The rows come from 4 hidden closed curves, with some noise, and rows from the same curve form a group. Each curve winds through 8 dimensions. The rows are also pushed far along 5 directions, which tell nothing about the answers.
Some rows, each with its group after it:
3 -13 -7 7 9 -26 -9 2 14 -8 13 -10 3 8 1 -7 27 -2 -2 5
K_356
9 8 -2 0 14 -4 -15 9 -2 -17 6 1 -5 -2 1 10 17 3 11 -31
K_222
15 27 -16 20 -7 18 7 -13 -18 -4 -30 -25 8 10 -8 1 2 20 -16 2
K_441
-6 9 -15 0 -7 4 6 -6 -16 0 -23 -4 13 9 -9 -14 -1 6 2 -8
K_356
27 0 -16 13 -3 -19 -27 23 -2 -16 -14 -12 15 -22 8 -2 46 10 -12 -1
K_356
-26 -5 -5 -22 14 18 -4 4 32 -23 1 19 -36 23 17 7 -17 5 29 -9
K_222
-17 3 13 10 -29 -13 19 -1 -29 12 2 -6 15 -18 11 -26 -8 0 -22 -3
K_441
-8 6 6 -18 -4 9 -13 -15 18 -3 -8 10 -1 11 18 18 -2 -9 9 0
K_356
10 -17 -12 3 8 -2 -4 9 -9 0 2 -4 17 -3 -23 -10 4 6 -7 16
K_540
-13 16 10 3 21 23 -10 -18 26 16 -7 18 -17 29 -28 37 -36 -3 20 30
K_222
10 8 -4 11 16 -1 -14 -11 21 -22 2 -25 -10 22 -5 10 21 14 8 -5
K_441
-17 -31 -9 -7 -2 -31 9 -27 -1 -15 0 -21 -22 -9 31 -22 21 7 -24 8
K_441
2 -11 0 9 1 -7 17 -15 -2 20 4 -6 16 5 -22 -13 -13 -8 -2 11
K_222
-8 8 0 -11 4 10 -12 3 30 -8 -14 18 -19 18 14 14 -8 0 22 -4
K_356
-10 -3 6 -8 19 16 -11 -7 6 -2 22 -1 7 14 -30 17 -6 -6 15 11
K_356
26 29 2 38 3 0 -9 15 -10 7 0 -19 29 -4 -32 11 12 13 -15 18
K_441
-20 3 16 -2 -20 2 28 27 -17 20 32 23 22 -8 2 -24 -26 -20 3 -16
K_222
5 -11 13 -9 24 8 -32 2 18 -9 10 9 -17 10 -26 22 1 -3 37 -16
K_222
-8 -11 2 7 -5 -15 -3 30 -7 -1 21 5 25 -25 -6 -18 7 0 -7 8
K_222
-15 -8 -20 -18 2 -5 13 -18 1 -12 -7 -22 -20 5 9 -7 21 4 -7 18
K_356
3 -9 -5 3 -6 4 17 3 -12 6 4 -17 -9 -4 -13 -14 6 -3 1 7
K_356
-10 1 -4 20 -7 -15 15 -14 1 1 -7 -18 -6 3 8 -16 -2 13 -22 18
K_540
2 -14 14 -12 7 20 -7 37 5 13 43 16 14 -3 -40 6 -3 -30 41 -4
K_356
2 -11 15 -2 -2 -11 0 11 -13 11 12 21 5 -14 2 -6 -13 -8 0 -18
K_441
2 -43 -18 5 17 -53 -15 -4 -7 -10 9 -17 7 -16 -11 -27 46 1 -10 2
K_540
-6 -17 -5 -4 24 3 -5 7 13 1 14 12 -10 -5 -22 6 -5 -8 20 9
K_222
31 19 -12 7 8 18 -20 7 13 -26 -8 -21 3 0 9 23 27 16 -3 -5
K_356
-37 -29 -14 -29 27 -10 0 -20 37 -31 9 -1 -50 22 22 -4 4 7 19 2
K_222
-21 44 8 -18 -56 8 35 -13 -29 19 -32 7 25 -4 43 -16 -19 -9 -18 -18
K_540
-8 -27 -9 -9 3 -23 7 -19 -1 13 2 -7 9 -6 -10 -16 15 -17 -1 16
K_356
14 -1 -4 22 3 5 -3 24 -4 2 3 9 -4 5 -6 -3 -5 4 1 -9
K_222
5 6 6 -14 -6 16 -14 -10 1 -22 -14 -12 -7 11 10 5 4 14 11 -24
K_222
-36 -3 -11 -34 -2 -5 8 -42 25 -12 -17 -19 -32 28 19 0 15 -1 8 24
K_540
17 13 -22 22 -5 -9 10 -14 -8 5 -22 -15 28 7 5 -8 8 10 -32 14
K_441
7 7 27 -5 -19 12 -7 39 -3 -3 7 23 -11 -8 7 -7 -13 -6 34 -54
K_441
8 10 4 36 10 24 -3 15 -6 7 7 -5 0 10 -38 8 -22 14 0 16
K_540
0 -11 18 12 0 -9 1 26 9 12 40 -9 19 -11 -34 -9 6 -12 13 18
K_441
2 -1 -7 4 1 0 13 13 -18 22 17 3 26 -1 -31 -7 3 -20 4 7
K_356
-9 -7 4 -4 0 -11 2 0 -2 22 5 11 -4 -7 -14 3 3 -22 10 12
K_540
23 16 12 24 -25 -1 23 23 -31 29 1 13 16 -20 7 -11 -15 -10 -18 -18
K_441
9 12 1 -1 7 25 8 -9 16 3 -10 -7 -20 13 -10 18 -16 6 7 20
K_540
-1 27 1 -10 -10 12 3 -20 -15 -4 -21 1 16 10 11 5 -9 4 0 -31
K_540
-33 -7 5 -34 -8 8 2 -6 4 -7 7 13 -9 13 15 -5 -6 -13 23 -18
K_441
5 16 10 3 -1 23 -14 11 -12 -2 -1 6 24 -7 -16 13 -16 10 -1 -1
K_540
-1 0 9 8 22 8 -28 1 23 -24 7 1 -26 13 -4 18 -1 12 25 -22
K_540
2 -1 -26 13 0 -31 17 -22 -32 -15 -10 -40 22 -19 8 -28 31 23 -46 5
K_222
-1 -3 26 15 -6 7 -11 38 12 -2 34 8 4 -15 -6 0 -6 -4 15 -5
K_540
-1 -35 15 -20 -14 -26 -8 28 -1 -14 14 1 -18 -41 23 -24 23 -1 6 -15
K_441
-2 -9 2 1 -8 -4 -16 26 -3 -3 -3 4 13 -3 -15 -17 5 5 13 -4
K_540
-11 -4 -2 0 -7 -12 3 3 -14 9 -13 14 -10 -11 11 -7 -5 1 -12 5
K_441
27 -20 3 2 23 -10 -37 25 24 -21 11 0 -2 -12 -12 13 23 11 12 3
K_441
10 -1 6 -9 4 17 -8 4 10 -12 -5 -9 -18 -2 -10 10 0 12 14 4
K_540
-9 3 13 -5 -22 -6 -12 17 4 -14 0 13 -3 -7 40 -7 5 1 2 -30
K_441
-2 4 10 -11 -27 17 1 31 -20 -2 3 3 5 -21 7 -9 2 -2 5 -10
K_356
-39 21 12 -13 -28 12 28 -24 4 8 -11 12 -4 16 37 -9 -37 -4 -3 -7
K_540
-3 -27 4 -19 9 -12 -23 42 17 -33 22 11 -9 -23 10 -15 18 6 29 -32
K_356
-13 -9 -22 -8 18 -16 11 -21 -11 -14 4 -20 -10 -11 5 -4 21 8 -20 12
K_222
9 -25 8 -7 -4 -26 -3 13 13 11 16 10 -2 -15 8 -8 18 -24 9 -4
K_222
7 -5 -5 8 8 -1 8 -21 3 -4 -3 -23 1 13 -14 -6 0 10 -4 7
K_222
11 -23 8 -3 2 -18 -30 18 2 -28 -2 -2 -26 -20 13 -9 24 14 13 -36
K_356

New rows. What belongs after each?
-12 -6 3 16 -2 10 41 1 -9 46 19 24 0 17 -22 -10 -48 -26 0 18
K_222
-9 -34 -3 4 13 -28 -17 -1 15 -17 17 -12 3 -4 -3 -17 21 7 -3 12
K_441
-4 -2 14 -1 -3 4 4 4 -4 2 4 4 -19 0 -4 -5 -13 1 15 -19
K_441
-4 15 -14 -1 -2 -10 -13 -16 -3 -10 -26 7 10 19 23 5 9 8 -12 -14
K_222
-12 7 8 7 8 -2 -9 10 -5 12 7 26 2 5 -13 10 -16 -8 8 -4
K_222
-32 15 8 -19 -33 -4 48 -30 -18 35 -2 -1 16 0 13 -17 -20 -24 -15 18
K_540
-8 23 -8 -23 -9 6 -12 5 -4 -8 -29 16 -2 10 16 8 7 1 12 -21
K_441
-34 8 -12 -33 -20 -2 33 -24 -10 0 -24 5 -23 13 38 -17 -9 -4 -4 -10
K_356
6 -47 8 -19 37 -8 -47 -12 45 -49 15 -23 -53 -1 -3 16 34 17 34 -6
K_356
11 15 -5 40 10 -16 -1 8 -8 5 2 -8 21 1 -20 -5 1 14 -21 9
K_222
7 34 8 -15 -13 17 -9 -10 10 -15 -25 0 -1 5 28 19 -1 10 7 -24
K_540
6 -2 -2 -8 11 5 -9 0 5 -8 6 1 9 -16 0 14 6 -1 -2 5
K_356
3 -1 -10 11 11 5 -5 8 -3 -6 -11 -8 -19 0 -19 0 3 16 3 11
K_356
-16 -8 1 -13 -35 -28 -5 15 -27 -11 -13 -11 9 -25 21 -36 33 3 -7 -17
K_540
-24 -15 -18 -22 -14 -14 26 -23 -3 -15 -7 -15 -5 6 41 -30 9 6 -21 1
K_222
4 0 -12 14 29 -8 -26 -12 30 -18 -10 -9 -16 16 -6 22 15 19 -3 25
K_356
12 4 -2 -1 6 -1 -25 7 -6 -8 -14 -1 9 -15 -9 13 15 9 -2 4
K_540
-4 11 11 -11 -13 6 11 -3 -16 9 3 10 21 0 2 -6 -15 -12 8 -30
K_540
-21 -8 6 -30 -23 0 18 -33 -12 8 -12 -2 5 6 18 -15 -11 -10 -3 -6
K_222
13 72 -19 21 10 42 -10 -7 -8 -16 -38 -1 17 34 1 40 -17 35 -18 -4
K_356
-21 1 -4 -16 0 -12 -8 -19 20 -14 -20 8 -6 22 22 -6 -3 8 8 -9
K_441
12 6 -15 15 10 5 -16 1 -17 -5 -15 -15 19 -1 -33 2 14 13 -3 5
K_356
-11 -8 -15 11 -13 -13 27 -27 -33 37 -19 5 16 -1 -2 -16 -15 -12 -38 34
K_222
7 -6 9 -7 -15 -21 -8 -3 12 -3 -6 -6 7 -7 19 -7 19 -3 -2 -4
K_222
-8 3 3 -12 -2 9 8 -36 12 -9 -4 -12 -10 12 25 8 -6 4 -9 2
K_356
7 -9 -15 -7 -2 -20 -7 16 2 -4 -6 4 0 -10 12 -7 29 -5 -2 2
K_441
-5 -4 -5 15 13 0 -4 -2 8 12 3 -4 12 18 -40 0 -8 2 4 34
K_540
-34 -12 3 -30 6 0 18 -31 36 16 5 11 -17 25 0 4 -22 -21 20 34
K_540
17 4 -17 29 17 -22 -2 -16 -14 10 -2 -11 35 -5 -17 4 10 6 -37 24
K_540
14 2 16 -4 -11 1 -14 14 22 -1 2 3 5 -1 8 6 6 -5 16 -7
K_222
-1 4 -1 5 10 9 14 3 -8 25 11 16 -10 -4 -15 15 -15 -18 -1 15
K_222
-3 1 5 -17 -14 -4 -3 -18 -9 -14 -14 -5 -12 -5 35 0 10 4 -7 -25
K_356
22 -1 5 1 5 13 -17 9 13 -19 14 -16 2 -9 4 16 18 4 3 -3
K_356
11 -13 17 10 2 -9 -18 41 1 19 27 16 5 -24 -30 6 13 -25 23 4
K_540
-5 23 2 -10 6 11 -27 -7 28 -13 -21 7 -21 22 8 30 9 1 25 -5
K_540
-10 10 -8 -12 3 -11 3 -24 -9 1 -10 2 13 5 8 2 5 -6 -6 -11
K_222
-8 11 -2 -22 2 0 11 -41 -1 -1 -15 -11 -5 4 12 11 1 -1 -6 1
K_540
-16 -4 3 -13 16 -7 -7 -10 12 0 17 5 -1 16 -11 11 3 -10 13 5
K_441
14 7 1 17 -16 -3 16 3 -18 20 1 11 32 -7 11 -10 -15 -8 -24 -6
K_441
-3 11 3 -22 4 32 -7 -14 4 0 -19 10 -26 9 -2 28 -13 -5 22 -6
K_356
-28 -14 -2 -20 4 -17 4 0 12 8 18 11 3 9 -5 -7 9 -22 14 14
K_441
11 -4 19 -4 -4 19 2 23 7 7 12 21 -25 -5 3 7 -20 -11 25 -24
K_441
-6 38 -8 5 -24 -4 34 -33 -26 21 -39 -9 16 8 13 -10 -15 7 -31 7
K_441
4 13 17 0 -3 8 -19 11 16 -18 -8 11 -10 2 15 6 -8 10 23 -40
K_540
-10 5 17 2 7 3 0 -9 11 20 19 5 15 10 -26 14 -16 -12 7 26
K_222
1 -20 10 -14 3 5 -18 -12 13 -21 -5 -9 -28 -6 9 4 6 8 17 -14
K_356
-4 -21 -3 6 34 -19 -5 -23 28 -7 33 -19 -2 1 -12 14 16 -3 -10 37
K_540
11 -23 1 8 -1 2 -6 20 -12 1 13 -6 -4 -15 -15 -7 8 1 -5 11
K_222
-11 3 0 8 -16 3 45 15 -31 45 18 11 11 -8 -23 -18 -24 -25 -10 22
K_356
5 -5 -1 -4 12 5 -10 8 0 -23 14 -17 -2 -9 -10 1 15 12 8 -10
K_222
-43 -29 4 -28 -9 1 36 -24 5 7 10 4 -33 11 12 -26 -27 -13 12 7
K_540
8 -8 0 24 -8 -6 0 2 -7 13 7 -18 26 -10 -19 -9 7 0 -19 30
K_356
10 20 -15 21 1 -3 17 4 -15 14 -12 8 12 -3 0 -3 -8 -1 -15 -8
K_222
-18 -18 10 -16 12 9 -11 3 9 -14 20 4 1 -7 -12 -1 -11 3 17 0
K_356
-14 -18 -13 -18 -28 -21 21 10 -16 7 5 3 17 -13 27 -36 21 -23 -7 -11
K_441
